The rows are grouped in 3 different ways at once. Each group adds its own fixed numbers to the row, and there is some noise. The rows also spread widely along 9 directions, which tell nothing about the answers.
In the rows, 128 means zero.
Known rows, each followed by its group in each grouping:
[163 143 175 101  68 184 124 132  78 197 158  81 165 195  95 109 185 127
 137 125 120 182  49 184 158 131] | Q709 B Kazap
[114 129 141 157 103 153 192 138  99 142 166 121 122 141 147 118  71 136
 131  84 156 130 116 119 178  91] | Q153 H Vasos
[143 156 106 125  98 124 157 158 114  94 125 132 123 117 116 131  98 130
 161 107 103 141 132 117 116 112] | Q695 Y Vasos
[109 112 103 123 193 113 119 110  86 109  79  84 158  38  96 118 137 122
 125 131  97 133  88 123  75 172] | Q695 H paze
[160 157  84 102  94 114 140 157 175 115 151 172  92 155 134 139 140 104
 155 141 152 147 159 150 118 105] | Q153 Y paze
[145 114  61 123 151  63 120 123 178 133 142 176  96  87 145 164 198 130
 123 148 117 198 145 149  62 154] | Q709 W Kazap
[155 103 134 166 123 123 155 167  99 148 121 107 128  95 153 154 129 151
 117 148 123 157 108 143 108 107] | Q663 B Kazap
[115 115  79 150 113 116 190 159 111 108 152 133 166 119 140 149  99 127
 129  66 143 168 102 162  87 115] | Q663 W Kazap
[127 156 102 123  99 133 195 171 102  79 118 125 123  96 121 118  59 136
 176 106  99 121 132 108 115 111] | Q153 H Vasos
[ 54 103 140 141 137 126  60 101  69 141 138 142 170 163 133  94 116 121
 113  47 100 140  73 155 149 160] | Q153 W Vasos
[134 146  99 117 134 117 151 108 154 125 147 155 105 106 128 142 133 120
 143 142 157 147 135 133 114 139] | Q709 B Vasos
[ 80  69 149 197 138 119 108 151  86 167 144 121 113 147 181 123  99 132
  85  86 146 146 111 140 171 101] | Q153 W paze
[153 148 100 157 124 119 179 141 153  91 125 143 113  82 148 156  67 160
 146 143 116  92 170  91 115  71] | Q695 W Vasos
[150 162 120 128 120 141 120 147 184  86 121 171 106 132 153 132  65 149
 158 168 134  29 201  88 140  86] | Q695 W Vasos
[106 103 102 154 152 123 164 145  99 112 123 121 176 102 156 135  80 129
 118 102 171 112 100 147  87 134] | Q663 H paze
[ 87 126 134 160 115 153 146 169 113 127 145 147 121 157 164 110  58 115
 130  79 173 117 133 136 159 121] | Q153 W Vasos
[159 175  77  80  88 111  85 116 192 117 156 188  89 170 109 132 175 109
 178 137 100 150 164 134 129 143] | Q695 W Vasos
[ 87 119 161 114 148 147  65  62  78 167 134  94 136 133  96  86 154 121
 118 118  95 140  77 115 181 145] | Q709 W paze
[214 170  90  98  51  88 148 185 162  71 115 156  99 115 136 148 118 169
 191 184  52 101 197 100  84  61] | Q153 H paze
[140 178 118  98  75 131 117  86 158 127 166 159  88 157 102 121 123 134
 169 121  76 121 160  88 192  84] | Q695 W Vasos
[116 165  84  80 118 141 148 124 125 134 139 127  99 129  74 111 146  65
 165  95 150 191 105 167 147 168] | Q153 B paze
[ 99  89 133 166 136 128 104 206  86 118 117 137 183 164 189 124  96 132
 115  98 183 122  94 182  66 176] | Q709 Y Vasos
[131 125 192 143 133 184 110 109 109 184 141  98 128 168 129 107 111 131
  97 146 172  86  98 124 208  90] | Q695 Y paze
[197 116 142 173 135 120 139 166 133 129  89 105 155  99 174 152 108 185
 119 196 119  76 128 135  67  84] | Q153 W paze
[139 136 137 120 131 152 129 143 105 156 126 101 106 121 105 115 160 111
 139 143 141 187  79 150 120 173] | Q709 Y Vasos

New rows, each followed by its group in each grouping:
[120  84 130 173 150  98 117 173 122 112 105 145 135 103 198 146  87 157
 108 150 154  84 160 126  94 104] | Q709 B paze
[174 120 150 138  85 132 118 172 100 134 128 129 176 164 158 128 130 174
 137 139  90 114 111 160  94 103] | Q153 H Kazap
[133 161  76 107 123 128 171  78 165 143 187 150 149 144 114 139 157 109
 139 103 175 175  97 161 109 147] | Q709 W Vasos
[163 125 134 145 122 137 154 118 109 162 141  95 144 125 116 136 144 142
 115 137 136 147  86 144 129  94] | Q695 Y paze
[ 99 109 111 164 161  88  83 129 164  97 122 186  95  99 180 143  86 153
 122 138 112  60 198  86 129 105] | Q695 W Vasos
[134 119 135 145 120 124 128 126 134 154 147 145 126 142 155 138 140 141
 124 141 156 139 119 148 129 129] | Q709 B Vasos
[192 153 141 134  94 164 204 179 110 134 122  81 143 121 128 140 101 147
 141 165 167 128 100 138 104  85] | Q709 Y paze
[155 141 134 148 145 150 208 117 124 169 133  76  73  70 109 137 117 125
 120 154 144 173 102 115 168  92] | Q153 W paze
[169 181  87  68  19 130 140 159 131 124 172 149 126 192  99 127 165 103
 196 110 118 186 131 169 139 106] | Q709 B paze
[117 120 100 135 127  99 112 150 101  75 102 140 163 101 140 128  76 144
 143 107  76  86 136 118  86 101] | Q153 W paze
[127 153  91 120 152 137 161 140 170 124 146 151 112 126 138 138 124 106
 143 134 201 145 131 156  99 164] | Q709 W Vasos
[123 106 159 148 124 137 112 157  98 132 118 110 144 135 165 113  87 160
 121 149 131  77 141 108 144  99] | Q709 H paze
[112  91 136 189 176 119 152 168 111 145 106 105  86  64 163 143 108 133
 109 134 140 166 121 118 126 138] | Q695 W Vasos
[132 116 139 119 121 124 101 123 107 160 124 113  66 112 110 110 157 114
 138 142  82 181 122 115 175 129] | Q153 H paze
[175 207 113  76  57 193 208 170 157 107 144 129  98 160  95 119  65 101
 195 143 181  86 161 131 170  76] | Q153 B paze
[162 151  67 139 122  89 202 159 174  73 134 175 124  89 165 170  83 146
 160 142 143 107 172 131  69  97] | Q153 B Vasos
[174 157 138 118 113 162 182  70 131 171 173  95 144 140 109 130 137 138
 129 146 151 136  82 144 157  86] | Q153 H paze
[184 132 131 121 117 134 114 130 116 155 122 105 164 126 108 139 185 150
 136 156 100 158  89 162 107 128] | Q695 B Kazap
[132 112 133 178 108 128 134 142 104 137 148 130 185 156 176 139  96 161
 117 103 143 119  82 158 107 113] | Q663 W Vasos
[132 119 144 142 154 140  93 133 117 152 116 110 129 116 124 118 144 130
 124 141 122 136  98 139 127 155] | Q695 W Vasos
[133  99 108 168 144  68 101 155 115  86  96 147 110  57 166 154 105 180
 138 149  42 125 147  90  76 112] | Q663 W Vasos
[157 109 141 158 119 126 107 157 124 166 134 142 155 163 171 139 154 140
 124 146 154 150 100 194 103 152] | Q153 B Vasos
[135 128  94 145 140 106 136  93 154 131 157 160 156 133 149 145 139 141
 128 119 143 131 104 161  92 133] | Q153 W Vasos
[171 137 129 128 131 100 106 128 148  96 100 152  99  83 149 138 112 184
 162 201  59  63 169  69 110 103] | Q663 H Vasos
[128 104 154 167 118 136 154 126  74 171 147  93 162 138 144 128 122 141
 100 102 151 156  71 167 148 103] | Q153 B paze
[143  92 132 163 145  92 132 122  91 154 109  96  97  68 131 136 157 149
 112 151  76 179 103 114 118 119] | Q153 H paze
[151 116  91 161 131  83 142 133 205 125 147 173  76 111 189 177 117 147
 118 177 159 108 193 110 120  75] | Q663 W paze
[ 83  84 148 151 119 127  73 157  85 157 138 134 141 188 153  99 123 111
 106  73 146 149  92 168 155 142] | Q153 Y paze
[174 143 109 123 122 120 147 139 144 132 120 116 105  84 108 146 150 146
 145 159  83 162 131 117 105  96] | Q695 W Kazap
[142 165 105 105 131 131 132  50 138 118 149 144 201 142 114 122 117 148
 145 123 112  84  79 148 101 126] | Q153 W Vasos
[183 175 114  69 116 145  99 100 146 113 112 114 141 118  89 119 146 140
 173 189  83  86 110 122 111 120] | Q663 W paze
[135 153 145  83 113 151 102  91 102 156 129  88  77 114  62  96 169 113
 152 143  70 178  94 103 183 131] | Q709 W paze
[131 130 157 146 143 158 131 128  91 158 121  92 122 105 114 105 116 131
 132 132 108 154  73 130 144 144] | Q153 W Vasos
[163 145 121 109 138 136 110 107 132 148 119 128 160 136 114 129 170 126
 147 153 128 146  76 179  80 176] | Q153 B Vasos
[213 149  82 124  69  98 178 220 150  86 105 126 105  88 147 162 119 157
 178 178  96 150 165 125  54  78] | Q709 W paze
[124 120 157 131 154 141  78  79 118 140 125 128 174 147 143 103 109 155
 116 152 128  42 108 127 139 123] | Q153 H paze
[107 140  88 125  80  98 129  86 162 118 187 187 131 175 141 140 104 124
 133  76 137  99 177 113 190  55] | Q695 B paze
[ 65  88 115 156 178 104  78 109 144 101 132 189 162 126 183 130  79 149
 102 103 145  45 153 118 118 121] | Q663 W Kazap
[121 148 127 108 123 118 113 117 139 104 137 157  99 129 120 117 104 136
 154 131 103  97 148  91 140 115] | Q709 Y Vasos
[196 150 185 143 118 176 164 124 133 173 145  90 116 132 150 131 116 182
 125 208 154  88 118 108 159  84] | Q709 H Vasos
[182 194 103  72 159 134 171  33 148 106 118 106 137  41  56 134 132 158
 167 197  90  88 105  84  97 125] | Q709 B Vasos
[182 192  95  91  47 127 162 146 192  85 168 191  97 169 149 144  92 155
 188 159 127  75 209  92 142  67] | Q709 H Vasos
[134 132 125 118 149 142 106 147 150 118 111 137 129 124 130 126 118 112
 137 155 169  87 146 142 124 141] | Q695 B paze
[ 95 109 140 144 162 140 106 128 111 137 116 115  94 110 133 106 101 112
 119 120 131 124 120 123 158 139] | Q153 W paze
[113 144 128 128 161 148 154 117 111 119 111 119 111  78 111 112  92 117
 148 130 136 119 110 120 134 150] | Q153 B Vasos
[159 143 122 114 160 135 147  82 160 154 140 122 114  98 121 140 161 148
 118 189 146 129 122 116 124 123] | Q709 H Kazap
[153  87 138 164 142  91  93 118 154 158 141 153 114 138 184 153 159 162
  89 174 150 119 141 126 122  94] | Q709 Y paze
[129 114 165 159 146 154 137 156  81 129  97  85 161 114 146 116  73 159
 114 148 148  73 100 118 114 106] | Q709 Y paze
[ 94 110  98 144 195 123 142 106 152 141 138 144 124 114 146 126 113  92
  92 121 216 128 112 166 113 162] | Q153 Y paze
[174 132 144 142 106 139 167 176 122 153 123  97  91 120 139 140 129 144
 127 178 151 155 125 124 136  93] | Q709 Y paze
[118 110 141 152 160 110 109  51  83 160 132  97 124  76 106 126 159 158
 111 128  55 160  79  95 152 131] | Q695 H Vasos
[108 124  93 134 126  76  94 110 137  79 132 181 126 108 151 134 103 158
 145 103  61  89 177  78 126 101] | Q695 H Vasos
[181 122 119 137 123 104 107 101 153 159 139 125 111 117 131 152 179 150
 120 174 100 159 129 129 125  97] | Q695 W paze
[102 105 137 136 140 129 137 169  69 129 103 102 119  87 116 108 119 123
 135 103  94 172 103 132 123 148] | Q153 H Kazap
[150 150 134 123 110 154 104 179 141 124 119 135 124 152 135 119 126 125
 158 149 134 116 135 147 123 144] | Q695 W Vasos
